The rows are grouped in 3 ways, from coarse to fine. Each group lies inside one group of the grouping before and may be the whole of it. The rows also spread widely along 10 directions, which tell nothing about the answers.
Known rows, each followed by its group in each grouping:
[-29 196 186 127 10 91 -93 475 5 290 330 -60 -50 -68 64 151 5 27 -139 222 -145 -219 -101 434 -453 -317 457 248 -275 -171 -355 142 -111 244 -231 -192 161 -43 0 -228 -98]
dop Sul nula
[-76 -140 -24 184 -401 -163 115 -77 -356 200 173 -49 -59 -131 -70 -27 -236 -92 209 -234 150 78 176 330 -8 -366 -34 330 105 -26 184 200 436 -355 194 -212 66 -180 -95 -77 -68]
dop tig Giz
[118 -318 173 298 95 -28 202 12 -513 -182 570 -237 -22 -33 -188 -110 -361 -246 122 -353 86 39 232 210 211 -234 -12 172 238 -176 -14 -70 512 -199 86 -270 34 122 311 -541 92]
buvak genid masuf
[121 -84 82 63 137 -171 -20 277 56 229 165 -44 -93 130 -70 317 -203 -246 8 140 -31 -211 -137 42 -108 -16 209 81 5 42 -218 49 -171 3 -253 -35 -128 -103 -17 -206 241]
buvak batim sek
[253 147 230 -67 289 32 41 22 -282 -53 324 -101 106 -207 -51 226 -144 -315 142 26 95 -49 14 183 199 -57 -137 -72 151 -129 -53 71 94 -206 -280 -98 -168 -132 221 -308 261]
bupul logad tik
[39 36 151 23 -23 -72 -40 168 -35 288 111 50 -151 -137 178 24 65 -75 23 -48 80 -58 157 182 -393 -259 263 78 -14 -257 -216 198 79 317 -21 -312 99 26 49 -207 -82]
buvak genid gidir
[74 -315 -14 -14 -1 -425 -17 39 -137 416 -114 42 -22 -11 -104 164 90 -221 187 -129 298 -73 115 -25 -270 -210 85 76 308 -47 -224 203 51 -116 25 93 -32 -408 -190 -165 315]
Limu Sipir barad
[63 34 -1 -103 100 -129 17 17 -63 8 55 99 -54 116 32 152 -119 -112 190 -5 233 108 -9 7 40 -35 46 0 115 183 -65 169 -50 -20 -80 -102 -67 -113 -27 -53 246]
bupul levom vegub
[-153 66 0 165 -130 -126 -15 59 -285 197 267 124 188 12 24 215 -138 42 247 10 114 73 10 393 38 -247 -99 300 72 54 -64 25 252 -206 18 27 157 -175 5 -117 227]
dop vose megol
[106 254 74 244 -137 209 107 -116 -414 -115 359 -3 195 -148 44 121 -220 -137 79 -87 -211 -55 111 569 161 -117 -160 147 4 -176 -25 125 489 -323 -9 -282 -108 -160 49 -243 85]
dop tig Kep
[104 -125 -209 193 -155 -174 -27 -43 -135 -67 11 175 10 240 -54 142 -111 -212 57 -139 148 16 79 107 -28 -73 86 76 128 69 -156 143 130 -30 111 -221 -112 -58 -184 -118 164]
dop Sul Bena
[-19 520 -142 25 -261 220 92 -155 -354 -167 183 442 190 21 152 35 -115 -10 143 7 -76 93 183 455 21 -41 -211 37 -10 -195 -216 233 439 99 178 -423 -63 -33 -119 83 129]
dop kepu Mutas
[142 -148 97 62 167 -184 126 168 -194 169 271 -48 -27 -7 -256 174 -173 -163 79 -14 24 -118 -63 81 -78 -137 106 120 131 22 -243 61 80 -173 -130 -12 -139 -294 -70 -172 326]
Limu zanoz Gim
[135 149 102 116 182 67 -11 30 -272 -256 255 -1 98 -8 7 221 -231 -317 86 71 233 13 29 181 238 -22 -170 -25 123 -12 42 2 127 -107 -206 -193 -90 41 239 -290 255]
dop Sul gis
[368 -72 103 -98 63 -287 291 200 -37 250 285 -327 -482 -275 -468 274 -350 -227 -21 33 -207 -319 -363 -66 -6 -122 17 127 -75 -105 -38 199 -93 -485 -288 -207 -485 -356 -191 73 0]
dop vose vaz
[166 -126 142 151 313 -51 -100 115 -162 -69 76 43 174 36 105 182 47 -387 67 -75 433 21 215 64 -121 -73 193 -142 261 -33 -61 51 68 131 -106 -213 28 20 247 -501 317]
Limu zanoz Gud
[17 17 -4 81 -275 13 194 -107 -293 -50 224 23 -149 -100 9 -105 -191 -155 164 -313 153 197 280 272 -14 -278 -35 116 83 -50 192 270 427 -153 208 -416 30 7 22 -50 -176]
bupul rab tovos
[149 -4 19 232 101 116 241 33 -183 -187 607 -229 -127 105 -194 51 -480 120 129 -181 -372 -17 -133 447 331 -108 121 337 -58 195 -67 4 232 -338 -86 -145 -176 -195 15 -191 87]
bupul Pufuf Sebuf
[251 114 20 -72 100 -87 -15 -30 276 -43 -69 -67 -353 3 239 197 -187 -69 156 -56 178 15 -119 67 73 -38 153 41 -14 263 322 255 -213 -49 -150 -284 -229 -136 36 -5 -62]
bupul logad Laluz
[77 -40 50 175 -32 -14 89 40 -109 -45 281 -82 -131 108 21 204 -435 -171 106 -43 -28 -62 -62 169 185 -59 -69 199 43 82 127 -6 198 -228 -81 -160 -144 -81 126 -131 90]
buvak genid Sez
[414 -71 58 -93 415 -177 6 -38 1 -160 20 -18 -128 -13 -57 203 -11 -431 64 -91 308 -33 23 -171 49 82 141 -261 243 3 -88 182 -169 76 -191 -276 -315 -32 29 -316 263]
bupul logad Lumel
[497 429 100 -159 330 51 163 -33 380 -187 31 -105 -702 -143 146 117 -290 264 13 -78 -319 -233 -335 54 30 164 227 -58 -170 51 -25 291 -295 96 -286 -468 -504 -178 -34 113 -107]
buvak Lud domez
[26 270 107 -19 34 3 -74 42 -56 23 7 99 -42 -98 268 223 -132 -43 157 131 313 92 -21 226 17 -119 -29 51 9 48 182 145 -43 18 -151 -204 30 -31 118 -87 74]
dop tig livu
[-2 310 6 58 -163 98 16 -113 0 -29 70 121 -92 -16 348 20 -84 266 263 -158 10 185 79 485 -4 -169 67 225 -36 164 135 283 162 14 64 -233 56 -149 18 41 -70]
bupul rab kiz
[-26 -52 -111 -26 -326 -180 45 23 73 232 -57 144 -252 122 65 -59 -55 31 138 -148 126 100 105 156 -291 -275 258 167 -8 126 0 357 94 55 182 -297 -15 -144 -302 157 -116]
bupul levom Teto
[213 -299 77 -143 98 -334 56 -11 -88 155 -74 -83 -291 -107 -79 -34 59 -327 135 -267 562 114 184 -220 -168 -231 178 -116 273 -13 58 286 -24 56 -3 -273 -59 -49 -35 -214 46]
bupul levom voge
[81 -146 -1 166 -50 -47 67 -7 -214 -41 196 -18 -15 48 -19 -1 -96 -218 103 -299 163 76 233 173 -61 -181 177 90 147 24 -47 174 254 -28 110 -299 -17 -18 14 -252 47]
bupul rab Soso
[80 -133 88 -112 39 -219 104 -98 -238 116 86 -72 -180 -184 -13 -129 8 53 313 -332 340 225 141 94 4 -285 44 110 252 11 -17 263 169 -64 78 -143 58 -146 1 -187 91]
bupul levom vegub
[183 1 -33 218 -27 -99 -180 32 199 137 -181 12 -154 74 285 161 123 -59 -16 -138 124 -117 60 216 -309 -86 531 72 -43 59 -72 263 -138 203 -13 -308 -49 -93 -128 -270 -7]
dop tig Giz
[60 -308 119 -133 14 -468 133 -85 -97 255 -32 -149 -549 -278 -63 -146 -186 97 375 -434 477 162 78 -136 -39 -346 34 177 319 51 253 241 59 -155 79 -138 36 -175 43 -93 -95]
buvak Lud domez
[328 372 62 -246 315 97 174 -88 31 -348 123 90 -288 -40 65 83 -186 -16 141 28 187 132 -96 -19 209 96 -66 -200 31 135 70 232 -118 124 -193 -417 -272 16 57 40 143]
bupul levom voge
[-40 328 21 132 -191 135 172 97 -123 -34 385 5 -159 -27 -2 120 -497 195 128 143 -210 -6 -197 459 148 -165 -37 374 -206 176 181 102 159 -271 -88 -251 -75 -144 -43 154 -49]
dop tig Giz
[223 -341 -28 197 -58 -349 -87 1 116 460 -156 -73 -300 -42 131 -116 333 157 104 -532 -2 -99 197 220 -494 -275 637 209 183 -141 -432 341 27 295 194 -182 45 -203 -256 -405 -24]
buvak batim sek
[249 -124 -34 -31 47 -307 7 96 46 314 -132 73 -136 38 -101 193 109 -209 5 -52 40 -217 15 -30 -381 -98 257 -41 144 -92 -401 261 -85 48 -33 -98 -221 -376 -302 -91 246]
Limu Sipir barad
[253 111 14 226 246 -30 -88 -96 169 -32 107 -77 -179 104 299 120 -67 443 233 -268 -239 -63 -159 416 144 74 252 305 58 188 -239 73 -35 74 -100 8 -130 -254 27 -332 227]
buvak genid Sez
[190 -73 -63 41 -155 -162 177 193 56 94 111 -33 -398 37 -222 198 -306 -354 -82 28 61 -141 -113 -90 -210 -166 227 12 -122 -24 105 244 -36 -105 -26 -507 -284 7 -197 113 -172]
dop vose vaz
[135 209 17 -117 28 16 155 -27 -20 -81 167 70 -253 -43 37 -40 -189 175 204 -86 -2 114 -63 212 72 -106 13 96 -8 126 -3 264 74 -7 -27 -286 -144 -143 -92 91 31]
bupul levom Teto
[106 -168 194 79 154 -252 -147 281 166 454 -70 -147 -130 -106 153 193 150 -31 76 -44 218 -137 -11 160 -427 -268 435 166 63 24 -63 186 -187 71 -200 21 66 -304 51 -314 101]
Limu zanoz Gud
[245 -406 -196 137 364 -396 -62 17 9 -30 14 163 -58 387 -196 7 137 -80 92 -370 288 89 123 -169 -112 -31 591 -40 354 230 -558 145 -215 352 119 -163 -99 9 -271 -438 377]
bupul logad Laluz
[-54 155 189 11 -239 142 113 212 -279 75 350 -11 21 -119 -18 180 -282 -568 -60 172 101 -41 158 204 -196 -256 -53 -1 -127 -188 178 165 266 -163 -121 -396 36 76 163 -36 -171]
bupul rab tovos
[-95 310 64 -323 -158 -146 225 193 23 225 198 114 -358 -101 -95 104 -351 151 201 235 60 123 -220 71 -102 -250 -75 210 -140 159 108 287 -119 -104 -145 -156 -55 -216 -156 491 -111]
bupul rab kiz
[-4 -365 6 241 -305 -283 33 117 -212 356 75 -133 -56 -31 -150 99 -124 -428 -19 -167 177 -106 184 126 -290 -366 235 183 96 -101 49 200 233 -284 76 -218 -16 -167 -169 -238 -76]
dop tig Kep
[-47 165 -77 -230 152 -381 212 315 -48 371 289 206 -379 12 -424 -39 -145 540 193 107 -137 2 -380 44 -198 -221 245 337 -36 103 -663 203 -265 193 -94 32 -46 -306 -493 261 231]
dop kepu Mutas

New rows, each followed by its group in each grouping:
[-164 64 -97 -6 15 -62 -43 187 -184 -15 168 429 239 361 -28 183 -89 -271 72 145 348 176 166 -16 -163 -48 149 -41 107 143 -314 87 7 310 37 -187 142 153 -94 -51 316]
bupul rab Soso
[-185 538 -39 -299 105 -91 -17 397 471 185 52 376 -336 314 165 320 -275 477 148 540 17 112 -486 44 -208 -23 296 205 -308 533 -122 195 -660 380 -324 -29 25 -141 -235 558 88]
bupul rab kiz
[178 148 36 -86 49 -96 -8 -45 60 40 -40 125 -206 -37 202 186 -110 -116 140 1 137 -8 -3 28 -19 6 -53 -37 70 -37 7 185 -10 97 -92 -270 -176 -89 39 -19 93]
buvak genid gidir
[94 -1 -84 243 -47 26 -11 160 1 40 265 97 79 345 -59 205 -193 -182 -59 28 -229 -141 4 268 -136 -68 405 135 -75 117 -318 76 32 16 2 -216 -136 -67 -193 -122 124]
bupul logad tik
[472 -47 92 -114 353 -137 246 -134 -89 -143 161 -209 -512 -288 -135 -312 82 263 172 -556 59 121 55 51 -10 -164 336 -20 201 -70 -285 363 45 153 67 -433 -210 -86 -70 -290 -12]
bupul levom vegub
[-201 252 -89 152 -251 54 -40 42 -156 2 133 296 222 214 176 309 -321 -131 149 222 116 81 13 350 75 -82 -119 171 -39 189 147 66 167 -160 -30 -126 51 -88 -44 44 158]
dop tig Kep
[83 -168 -20 -71 159 -354 15 -88 -245 120 5 213 -73 27 -106 -25 18 -56 237 -299 331 97 187 -126 -109 -102 91 -64 382 -91 -347 162 88 158 96 -121 28 -59 -84 -247 293]
buvak Lud domez
[-100 -132 187 337 -97 -95 -222 142 -77 479 165 -138 159 21 229 236 -21 9 108 -129 -189 -253 98 530 -258 -239 306 376 16 -56 -211 48 166 -140 -94 170 195 -286 97 -416 126]
buvak Lud domez
[234 99 188 -53 98 -9 233 195 148 55 343 -386 -565 -145 -101 49 -403 183 70 -29 -259 -115 -333 211 50 -193 251 266 -214 185 139 208 -118 -274 -241 -240 -263 -245 -13 81 -169]
bupul levom vegub
[217 95 129 -49 46 -72 -13 71 -8 225 85 -26 -134 -184 92 44 118 -72 69 -114 35 -62 99 236 -280 -234 294 42 11 -171 -197 292 -6 122 -77 -271 -48 -143 -68 -183 -49]
bupul logad tik
[-8 178 3 -61 67 -83 -28 372 43 104 56 324 -172 140 -27 109 -30 -126 -140 258 289 19 30 -82 -469 -190 497 -83 -111 -52 -331 205 -270 549 -51 -469 76 258 -184 4 -18]
dop tig livu
[42 -174 -114 254 -74 -132 36 89 -132 79 224 150 2 329 -100 99 -193 -153 2 -117 -86 -75 97 94 -138 -75 256 158 89 -8 -377 43 191 96 111 -196 -74 2 -170 -199 176]
buvak genid Sez
[41 -314 130 19 35 -437 -185 204 -136 452 -73 -146 15 -72 -88 315 79 -495 67 52 438 -150 24 -55 -232 -242 69 61 209 -79 -80 112 -116 -163 -255 137 11 -236 12 -339 243]
dop Sul gis
[67 73 60 -143 65 -220 208 278 -134 131 289 63 -296 -133 -322 99 -213 -136 15 123 207 -5 -131 -120 -178 -260 93 13 -37 -96 -129 165 -60 31 -98 -365 -86 16 -119 92 -15]
dop vose megol
[-68 -19 209 387 -135 280 164 89 -127 -163 590 -428 -149 1 155 13 -589 128 199 -163 -83 85 -10 650 301 -343 82 521 -151 347 613 -41 379 -447 -54 -206 124 -13 385 -201 -216]
bupul levom voge
[207 163 -30 -194 25 -200 -16 182 177 179 -105 116 -319 -37 -15 192 -3 -124 -29 155 112 -139 -184 -55 -314 -89 200 -46 -94 -69 -203 313 -285 142 -188 -287 -219 -178 -247 96 -10]
dop Sul nula
[175 293 -63 139 -267 146 98 102 147 -61 71 78 -269 70 100 187 -288 -215 -185 105 -210 -176 -41 248 -235 -73 280 20 -302 -25 96 288 57 0 -21 -622 -283 -19 -200 128 -260]
dop tig Kep
[137 89 -42 -108 14 -128 223 88 -31 -33 223 165 -363 65 -167 62 -360 -72 75 53 -32 10 -113 -97 19 -43 -8 27 19 6 -114 140 24 68 -18 -383 -253 -9 -121 183 39]
buvak genid gidir
[87 102 20 110 -308 -7 3 153 5 254 91 -82 -196 -120 88 104 -59 -109 -60 -9 -159 -195 -8 400 -335 -286 237 231 -200 -179 -77 292 127 -72 -24 -312 -62 -213 -149 -31 -221]
dop Sul nula
[-148 156 42 -23 -222 -43 -2 71 32 172 71 83 -169 -36 239 46 -120 113 243 -63 197 177 77 295 -171 -293 113 261 -54 173 207 261 70 45 45 -203 162 -101 2 113 -128]
bupul rab Soso
[17 125 -72 -193 -295 -208 136 71 5 288 -7 223 -253 -7 -56 14 -54 -70 58 -13 46 45 53 39 -377 -248 155 57 -40 -36 -158 407 28 78 82 -329 -97 -173 -350 316 -140]
bupul rab kiz
[130 -10 50 -5 176 -115 -42 398 221 231 167 -5 -115 268 -141 283 -114 -174 -132 242 -175 -275 -239 28 -305 -12 479 37 -175 141 -414 133 -343 119 -302 -97 -197 -168 -228 -60 207]
bupul levom Teto
[-69 194 317 232 -259 351 43 289 -48 -26 398 -177 -186 -97 264 177 -517 -402 -151 155 -68 -208 151 383 -236 -301 191 120 -326 -170 492 64 293 -100 -134 -581 88 248 426 -95 -458]
buvak Lud domez
[4 -267 -48 280 -209 -229 148 296 -164 188 419 -205 -205 183 -450 138 -463 -177 -57 6 -191 -209 -172 143 -57 -271 213 397 -67 115 -153 12 123 -372 -56 -84 -156 -196 -228 -1 38]
dop Sul gis
[270 -60 92 -115 238 -181 185 89 -141 -62 241 -12 -334 -44 -213 -7 -223 -209 47 -81 131 -33 -8 -180 -37 -75 58 -95 122 -171 -200 140 16 138 -69 -369 -200 51 8 -154 96]
buvak genid masuf
[249 -40 75 43 364 -225 111 203 91 80 252 -176 -425 -85 -168 78 -104 306 138 -147 25 -51 -286 79 -33 -143 382 201 -2 135 -190 130 -286 69 -189 -163 -127 -117 -58 -205 89]
dop vose vaz
[260 107 224 -438 414 -256 36 -55 -235 119 0 19 -88 -382 -71 53 171 -128 291 -50 429 110 7 -97 40 -69 -228 -210 318 -171 -207 279 -75 20 -271 -42 -126 -248 55 -218 366]
bupul levom Teto
[191 -84 -48 -212 64 -419 88 -155 -189 200 -72 192 -208 -69 -201 70 -56 -130 225 -218 172 -22 49 -215 -62 -28 -99 -98 334 -132 -328 256 82 -67 23 -97 -228 -272 -240 -20 293]
buvak Lud domez
[151 -104 24 125 -72 -86 179 193 -98 15 349 -218 -329 -37 -253 42 -373 -124 -24 -61 -67 -133 -126 163 -40 -252 176 237 -91 3 3 134 84 -235 -77 -324 -165 -110 -69 -73 -129]
dop Sul nula
[278 229 9 12 137 5 -28 -19 235 -3 -148 85 -224 13 306 152 57 117 88 -73 39 -94 -6 243 -190 -10 248 -13 -2 64 -95 270 -106 207 -74 -271 -157 -237 -56 -77 102]
Limu Sipir barad
[312 78 155 104 184 118 72 60 -155 -12 349 -161 28 -57 -63 116 -31 -171 -50 -86 -225 -185 24 313 -49 -58 208 14 -10 -133 -324 156 135 -53 -169 -216 -194 -150 0 -355 180]
bupul levom voge
[150 188 39 -28 100 -58 -70 178 38 -8 26 72 -77 52 61 352 -147 -246 -20 245 144 -112 -161 69 -49 -4 16 -18 -79 31 -55 120 -212 33 -297 -172 -137 -75 13 -53 144]
dop Sul Bena
[331 15 39 20 48 -169 110 -69 -217 111 129 -72 -120 -278 -140 123 40 -210 57 -218 15 -133 29 141 -82 -145 -2 -29 118 -283 -207 238 205 -164 -15 -290 -251 -221 -108 -236 84]
dop vose megol
[319 -43 188 -50 -49 -79 -57 -75 151 203 -187 -280 -337 -288 318 81 126 -262 69 -252 270 -70 139 143 -245 -218 218 -37 15 -82 315 381 4 -51 -112 -343 -126 -189 93 -227 -204]
bupul levom voge
[76 -53 181 -181 276 -276 21 340 -64 435 292 -117 -31 -29 -310 273 -96 -42 113 230 -116 -200 -304 62 -99 -113 104 169 17 58 -457 89 -259 -183 -412 260 -151 -427 -170 -93 416]
bupul levom Teto
[-14 -127 82 67 13 -257 -364 -120 146 187 -414 80 37 125 556 391 -6 -334 293 -116 637 29 188 -6 -47 20 10 -50 265 196 420 113 -107 -18 -129 47 96 -116 281 -305 225]
buvak Lud domez
[113 298 160 -9 317 68 -211 43 223 5 -160 172 -49 -61 560 154 208 251 234 -35 386 118 48 297 -199 -71 282 9 37 164 34 202 -211 453 -164 -147 171 -85 222 -260 200]
Limu zanoz Gim
[112 -96 -48 88 27 -181 131 173 9 -100 195 -84 -397 135 -214 65 -387 -100 28 -23 188 11 -130 -51 43 -177 201 147 -1 213 110 94 -74 -55 -78 -318 -146 27 -69 25 -35]
dop Sul gis
[59 95 194 -128 21 -14 129 231 -136 122 295 -85 -140 -98 -116 137 -227 -239 19 140 31 -61 -47 94 -110 -194 84 48 -76 -50 -56 180 25 -115 -187 -213 -82 -78 36 -13 21]
bupul levom vegub
[272 268 8 -121 161 -69 142 57 -192 -46 206 107 -240 -149 -207 -36 7 63 21 -40 -59 -31 -51 119 -105 -112 97 -20 38 -224 -476 248 34 186 -66 -337 -199 -94 -199 -50 121]
dop Sul gis
[201 122 35 198 -23 221 190 74 -309 -376 455 -68 -72 -11 -134 60 -388 -310 -83 -41 -60 -65 51 269 129 -116 -8 34 -68 -141 -3 77 331 -142 -17 -529 -177 128 121 -199 -54]
dop Sul nula
[4 -193 287 215 268 -121 -50 402 -217 133 435 -328 -82 -104 -160 93 -131 -153 10 -7 241 -75 -15 201 -106 -357 314 238 55 -31 -93 -54 -40 -2 -272 -40 188 52 264 -499 93]
dop Sul gis
[22 55 -66 -192 411 -368 -19 165 -117 -8 78 300 -118 124 -180 78 -6 243 279 68 479 249 -182 -163 59 -60 51 28 250 208 -416 73 -360 342 -168 47 79 -32 -117 -83 455]
dop Sul Bena
[-71 25 86 9 -35 -115 48 50 -342 8 197 34 -102 -153 2 -86 -114 -16 237 -114 455 244 162 180 8 -365 -94 150 175 -51 111 133 221 28 28 -215 220 47 147 -155 17]
dop Sul gis
[162 282 94 59 116 72 -47 -158 -89 31 189 1 127 -144 263 145 23 201 296 -126 -154 13 -9 583 151 -66 -29 227 85 35 -110 176 155 -120 -107 37 -61 -322 47 -249 225]
bupul logad Lumel
[254 -121 -57 -150 -84 -291 410 -132 -347 43 235 17 -406 -226 -425 -313 -81 64 164 -483 29 159 156 -29 -105 -306 78 63 246 -180 -308 414 310 -73 244 -435 -211 -162 -328 63 -100]
bupul rab kiz
[26 81 -216 102 -341 -40 46 -101 -167 28 -48 363 179 276 45 260 -168 -358 82 71 17 -59 172 186 -114 -12 -148 -17 105 12 -110 185 325 -143 172 -204 -170 -259 -245 140 256]
Limu Sipir barad
[-12 282 106 41 -158 181 -83 98 -29 88 177 23 213 90 221 439 -308 -302 80 326 -134 -157 -95 409 80 16 -191 119 -161 124 182 96 116 -340 -277 -27 -128 -256 82 49 166]
bupul levom Teto
[99 -123 53 -77 -143 -181 171 -17 -428 213 245 11 29 -127 -263 -13 -38 -282 112 -168 34 9 168 105 -114 -240 -26 47 184 -212 -301 248 333 -219 85 -156 -106 -210 -160 -130 154]
bupul levom vegub
[98 83 20 102 -208 -43 29 -79 52 121 10 -30 -300 -69 279 36 -176 100 173 -213 -24 -10 48 299 -71 -179 53 240 -5 -20 134 220 211 -41 71 -276 -59 -146 -6 -35 -150]
buvak genid Sez
[376 50 -106 38 142 -128 68 68 -14 10 95 71 -219 18 -196 19 87 18 -96 -166 -190 -193 -70 108 -245 -38 368 -7 13 -174 -636 284 -60 208 -16 -347 -296 -164 -347 -181 121]
dop Sul nula
[81 229 139 -90 150 -29 8 167 -119 202 286 78 101 -100 -18 211 -14 -58 108 186 -99 -83 -72 291 -110 -131 92 100 -5 -74 -320 153 -34 31 -208 -18 -40 -200 -65 -113 214]
bupul logad Lumel
[295 244 101 50 182 52 -58 116 -115 7 158 76 129 -100 20 370 73 -406 -137 129 -41 -271 -5 174 -180 20 93 -207 -39 -295 -329 141 20 63 -234 -328 -229 -59 25 -304 218]
dop vose megol
[354 356 -82 1 79 180 292 121 210 -353 197 136 -434 139 -56 85 -396 7 -107 113 -254 -101 -191 70 -78 74 260 -79 -215 122 -7 220 -51 119 -61 -676 -451 -11 -176 248 -86]
Limu zanoz Gud
[40 43 217 176 95 -52 -192 180 -23 286 98 -188 80 -124 207 352 -20 -109 79 99 96 -174 -81 382 -108 -154 203 226 -39 36 28 67 -97 -129 -322 67 62 -236 163 -392 167]
dop tig Giz
[24 206 201 -247 165 -159 182 426 -268 189 423 16 -243 -235 -403 48 -192 -92 -28 314 117 -53 -173 -20 -210 -316 18 71 -64 -239 -352 140 -108 114 -292 -199 5 -18 -71 61 63]
dop Sul gis
[83 -17 13 152 36 39 195 220 -136 -22 482 -4 -112 210 -265 -14 -245 6 -53 -35 -211 -43 -10 227 -122 -184 379 190 -79 94 -362 99 116 68 10 -298 -52 9 -184 -93 83]
bupul levom voge
[147 298 -132 -231 145 -57 173 -47 -48 -289 55 407 -196 163 -54 29 -164 -38 132 7 279 251 24 -157 19 54 18 -212 102 136 -151 274 -87 295 26 -458 -181 107 -149 197 140]
bupul rab kiz
[19 -222 116 121 185 -266 -58 112 37 194 113 -182 -179 2 89 74 1 106 249 -284 292 120 11 175 -54 -224 321 251 157 260 20 134 -128 -3 -120 58 146 -146 118 -342 114]
bupul rab tovos
[228 377 -87 -147 75 -7 235 -35 -209 -255 229 249 -269 -61 -208 -71 -167 99 70 -18 -21 80 -65 80 40 -44 -61 -39 20 -125 -333 243 88 176 -2 -458 -238 -3 -209 134 102]
dop Sul gis
[183 -18 91 172 215 -13 57 36 -345 -164 307 -11 74 -13 -139 135 -191 -260 32 -74 140 0 66 138 132 -68 65 -1 153 -73 -179 28 157 -76 -85 -244 -114 51 74 -394 250]
dop tig livu
